The same things were measured in two ways. Each way mixes the same 10 hidden numbers, adds some noise and spreads widely along 6 directions of its own, which tell nothing about the thing.
In the rows, 128 means zero.
Some things both ways: the first way, then the second way.
[167 187 134 104 139  87 160 127 120 150 143 188 200 120 117 159 161 111
 187 127 145 162  91 147 160 128]
[ 82 142 140  81  98 155 132 113 168 122 151 115 204 144  86 173 102 110
 119 198  89 142 179]

[ 92 176 131 108  91 152 123 115 158  85 116 135 178  90 128 165 115 129
  84 133 101 134 140 118 114  97]
[135 184 122 130 140 178 186  96 142 107  99  77 161 170  95 144 124 129
 162 107  87 179 148]

[104 150 146 110 133 141 124 159 136 147 108 110 185  67 116 134 113 168
 112 116 121 170 119  94 107  75]
[140 180 116 142 134 161 179 157  99 127 135 111  65 112 144 114 126 108
 158 116 103 122 101]

[148 155 108 109  89 146 136 116 154 133  89 131 116 109 121 147 110 158
  80 122 137 120 178 127  87 111]
[ 81 174 123 125  80 147 161 104 128  61 160 145 133 101 112 156  84 115
 143 156 106 131 143]

[112 155 128 113  75 162 131 100 147 122  71 104 124  90 144 137 113 111
  86 130 128 118 163 113  74  93]
[121 140 168 129 116 144 128 107 171 103 133 112 176 156  96 135 100  92
 154 168 112 152 160]

[115 134 129 133  47 131 138 143 148 111  84 123 125 118 119 108  84 151
  92 113 137 128 170 127 134 163]
[134 115  92 167 135 132 134 154  92 150 108 148  64 109 174  58 185 148
 171  74 125  87 103]

[115 155 117 104 168 103 112 152 109 119 165 151 205 112  87 144 124 131
 188 109 122 166  70 127 144  83]
[100 191 101 111 120 174 191 125 137 151 132  83  94 122 121 147 106 122
 107 153  79 139 111]

[151 153 176 171 116  79 139 102 128 149 126  91 173 125 190  91 120 191
  80 132 134 143 135 169 173 134]
[ 84 156 136  86 174 147 161  50 203 118 181 135 165 132 101 151  87 176
 117 117  65 139 145]

[ 88 158  97  94 134 149 137 199 140 113 131 151 114  72  76 181 104 119
 144 127  65 144 139  62 115 148]
[148 146 119 159 171 153 104 130 151 119  78 101  64 155 129  85 182 140
 165 125 116 115  88]

[167 162  90 110  91 132 159 124 144 162 110 174 141 142 141 114 123 114
 119 118 139 154 157 139 153 182]
[132  86 127 140 128 103  70 171 135 139 120 154 130 132 137  98 169  97
 147 159 131 104 134]

[ 95 159  89  89  79 137 148 133 147 111 107 167 118 125 105 175 115  84
 146 120  85 108 122 120 136 188]
[114 146 102 136 107 165 168 143  85 132 118 130 132 117 130 136 140  99
 152 135 108  89 101]

[170 159  93 126 111 154 116 109 132  97 119 151 120 133 174 115 142 138
 103 154 134 158 171 141 123 105]
[105 150 107 106 171 123 150  52 164  84 134  97 104 141 111 151 152 164
 136 129 124 142 113]

[145 119 171 167 126 119 157 164 126 140 104  88 135 137 141 119 117 214
  79 142 128 160 136 148 153 138]
[ 93 136 116  99 138 166 200 115 158 107 158  95 140 122 125 167 130 162
 153 106  88  98 155]

[156  75 136 172 139  72  84 163  99 146 150  85  92 160 120  72 112 194
 161 106 126 123 140 152 137 163]
[ 89  72 115 155 140 105  44 154 181 165 117 169 113 104 151  94 161 144
 124 136 103  78 103]

[131 106 197 172 160 100 104 127  92  94 118  86 107 125 133 153 142 143
 115 149 140 107 118 139  71  51]
[145 139 148 149 162 128  69 158 142  85 119 155 119 112 102 147 151 141
 152 156 108 154 127]

[114 120 115 209  81 179 109 120 137 132  76 100 103 146 167 124 106 156
  24 148  98  86 152 162 103 147]
[153 101 134 140 150  67  90 164 101 133 164 192 134  93 117 121 135 121
 119 179 129 134 123]

[119  89 170 147 124 130  77 161 142 128 123  60 101 149 154 100  90 167
 141 116 145 120 140 139 103 125]
[138  95  92 146 151 109 142 139 134 117 124 153 106 110 172 151 171 145
 157  91 124 116 143]

[140 126 132 119 123  86 138 104 107  96 151 126 172 152 124  90 116 157
 124 109 133 155 131 164 165 122]
[128 142 110 137 108 120 167 153  84  86 125 115 125 107 132 184 156  99
 167 148 149 131 120]

[150 193 102 130 143 157 140 104 148 153 139 140 161 138 166 145 102 109
  92 136 135 135 123 161 144 120]
[ 87 138 121 112 153 124 182 115 180 128 185 176 171  73 183 188 151 193
 150 129 121 111 173]

[109 149  79 177 131 170  68 169 121 103 124 135 151 120 119 133  93 161
 115 147 122 133 109 142 124  95]
[ 81 162  78 111 157 122 186 106 138 185 166 157  93  69 182 126 158 225
 107 118 112 115 119]

[143 143  78 107 125 183  94 167 166 166 115 157  84 128  99 196 137 125
 149 128  99  99 141 118  61 139]
[ 94 122 112 134  92 114 163 125 110  69 135 134 175 104 123 196 140 128
 165 120 136 140 156]

[131 104 118 136  82 148 142 107 127 110  78 111 111 150 143 120 118 141
  63 133 122 117 157 152 109 131]
[ 94 102 116 137 118 132 118 189 136 139 131 136 128  92 150 162 152 107
 147 137 111  77 110]

[114 191 134 115 166 104 143 108 136  99 160 154 187 114 128 194 144 140
 109 136  97 135  96 143 141  80]
[ 93 226  98 110 120 195 195 144 101 100 149 132 164 103 112 196 113 136
 150 143  73 124 124]

[152 158  17 113 103 176 120 116 145 145 109 186  74 161 147 137 108  85
 121 123 121 112 149 143 127 191]
[ 91 117 112 134 129 139 104 145 165 173 121 145 131 111 154 121 144 117
 120 154 100  86 108]

[165 114 156 120 103 120 162 106 108 120  81 124 116 182 138 140 145  73
 171 142 179 116  92 178 118 130]
[112  67 119 124 127 135 134 171 137 158 126 116 151 125 148 128 181 138
 170 104 121  81 151]

[ 79 126 154 120  62 124 139 100 143  86  99  79 148 110 136 103  93 142
  64 121  90 118 167 126 124 132]
[136 142 129 147 114 165 165 124 124 117 103 103 145 154  99 124 114  84
 153 133  93 124 118]

[175 101  91 200 103 154 105 169  93 124  93 110  68 142 105 109 122 187
  73 157 111 114 189 142  96 135]
[127  94 150 178 102 154 129 170  91 156  88 123 152 145 112  47 175 142
 189 139 135  83 131]

Other things, the second way, with their names:
(278): [131 147 110 104 137 149 119 169 143 130 130 115 118 141 134 139 155  88
 135 211 102  81 126]
(193): [167 134 135 152 164 146 152 162 116 132 104  95 133 145 128 132 176 120
 182 114 126 145 126]
(342): [116 107  96 127 134 158 161 151 108 174 122 121 114 116 158 115 160 125
 155  78 104  80 112]
(296): [120 115 134 123 158 113 138 108 153 105 144 141 142 102 119 182 143 184
 151  92 119 186 159]
(304): [106 131 135 150 177 130  54 163 169 186 137 197 143  90 171 108 161 127
 138 119 103 102  85]
(252): [102 183 165 130 113 182 167 132 122 173 147 137 131 101  89 113  57 108
  92 206  71 127  92]
(133): [115 138 129 112 195 178 148  81 206 146 115 119  73 126 157 143 159 183
 130 129  92 114 108]
(12): [147 168 140 162 174 126 165 144 126 126 127 108 125 110 146 138 169 161
 191  89 142 170 118]
(112): [142 197 139 120 176 139 143  71 131 143 131 126 135 139  99 125 114 134
 128 104 107 218 108]
(307): [128 132 104 141 127 122 192 140  79  80 123  94 163 123 111 194 160 126
 186  76 140 157 129]
(174): [140 143 140  98 163 127 121  99 149 101 144 134 112 120  96 186 102 111
 102 177  96 174 118]
(243): [105 164 111 128 160 135 128 111 151 101 149 154  91  99 130 128 134 178
 141  95  91 132 113]
(36): [169 108 129 139 170  75  55 164 144 117 123 129 104 142 111 115 158 118
 138 144 118 170 137]
(443): [123 118 104 174 181 124  84 160 166 182 106 188  97  94 186  72 194 204
 148  83 104 113 117]
(279): [121 110 146 160  76 127 136 212 104 130 124 121 158 105 128 153 124  53
 165 168 130 106 132]
(264): [168 150 106 114 150 161 146 156  74 150 112 114 111 138 128 131 156  92
 157 117 111 135 105]
(67): [128  91 123 152 142 157 102 157 142 192  96 136  87 136 132  68 138  95
 116 155  86  55  76]
(255): [106 129 137 123  69 179 162 160 151 122  98  51 185 167  81 180 100  66
 142 180  77 132 165]
(435): [ 82  85 114 108 153  95  92 129 230 127 138 115 132 126 167 164 186 165
 142 153 129 101 165]
(373): [112 107 150 165 106  76  65 187 146 148 128 140 145 112 125 108 137 115
 135 174 134 156 149]
(358): [155 100 114 154 154  99 124 160 111 153 114 118  56 120 159  85 187 151
 152 111 140 134 117]
(90): [143 139 146 116 141 163 175 103 134 131 119  95 164 161  84 140 114 121
 139 143  93 157 152]
(53): [140  71 119 158 112 144 100 193 143 140  80 122 117 140 140 104 179 121
 156 167 111  77 147]
(5): [ 48 142 109 126 113 143 164  91 164 147 141 147 141  84 150 143 121 185
 122 114 101 115 127]
(126): [141 127 147 149 140 142  85 211  94 162 117 160 175 118 120 116 174  94
 172 165 124  98 104]
(256): [119 105 124 140 162 116 115 109 171 125 108  84  80 143 112 118 154 149
 133 123 114 136 105]
(231): [117  92 118  99 107 130 125 156 127 163 133 102 195 161 112 140 134  70
 139 146 103 119 158]
(75): [134 118 138 151 136 177 133 212 125 181 110 141 169 123 149 127 172 104
 173 159 106  60 126]
(273): [166 128 140 134 171  89  81 145 118 134 130 134 150 147 100 104 164 148
 155 119 127 200 156]
(302): [122 156 123 141 101 172 188 159 120 122 134 103  82 112 143 121  98  88
 150 132  87  99 121]
(421): [120 135 123 117 133  76 116 135 124 121 165 135  86 101 136 134 146 112
 119 199 153 135 115]
(166): [ 87 112 105 107 163 119  89 123 179 161 142 158 134 104 158 153 159 170
 122 103 100 135 135]
(219): [126 111 123 142 125 167 150 127 141 156 107  87 102 167 106  60 117  91
 140 140  82  68  92]
(147): [ 92 114 118 131 119 109  79 171 133 146 166 213 147  78 150 118 136 123
 122 192 109  70 125]
(441): [ 69 167 109 108 150 147 154  91 168 109 149  93 107 108 115 184 118 150
 122 115  95 130  91]

Some of these things the first way, each followed by its name:
[ 73 135 123 155 112 103  55 121 122 120 109 122 116 104 150 139  99 104
 181 108 131  78  81 135 107 127] -> (112)
[ 95  94 114 101  99 187 118 162 139 122  65  71  40 123 117 176 116  83
 156 137  85  87 121  99  55 139] -> (219)
[122 150 112 146  80 120 172 125 126 130 102 170 124 159 129 149 103  84
 114 131 125 104 110 163 169 218] -> (90)
[151 155 134 178 130 113  94 129 124 122 162 132 192 112 143  85 107 203
  57 125 132 156 175 147 142  98] -> (443)
[172 102 157 137 168 144 108 182 101 118 149 111 128 144 105 121 146 155
 136 151 136 164 155 124  99  73] -> (53)
[130 110 170 146 112 114 109 135  93  99 109  99 184 131 122  79 122 143
 150 123 174 159 119 141 115  63] -> (358)
[162  95  66 123 150 146 119 142 114 192 118 125  76 179 107 130 117 127
 148 103 127 109 113 156 104 156] -> (279)
[114  91  88 139  82 161 134 148 131 103  82 120  80 170 104 135  93 154
  71 128 109 115 145 153 116 160] -> (255)
[172 170  89 112 150  95 120 116 105 155 174 182 171 143  90 148 142  95
 212 114 143 129 104 159 132 117] -> (5)
[143 171  66  87 121 191 129 123 149 142  91 196 121 111 126 199 167  86
 125 147 105 132 120 108  75 105] -> (441)
[123 179  68 115 147 131 110 140 146 202 132 174 109  96 151 163 119  90
 164 104  97 110 109 104 123 181] -> (304)
[138  95 171 134 153  97  98 137  86 120 150  83 124 138 139  93 150 108
 193 126 125 127 115 131 103  94] -> (67)
[ 67  86 150 156  80 130 104 165 138 101  92  70 107 124 101 153 100 180
 102 124  75  93 115 129 110 152] -> (307)
[161 116 131 134  75 125 126  88 139 137  77 118 122 180 186 103 136 116
 146 131 166 122 108 182 134 151] -> (231)
[138  88 160 141  93  90 120 120 110 122  91 100 107 171 157  93 115 119
 177 117 178 116 103 172 128 146] -> (342)
[ 98 165 102 115 145 146 121  97 120 129 124 115 162 108 127 150 113 100
 112 121 114 121  97 139  99  68] -> (12)
[117 161  91 158  86 180 124 135 151 143  61 176 111 128 136 207 125  87
 111 147 128  82  95 147  93 150] -> (273)
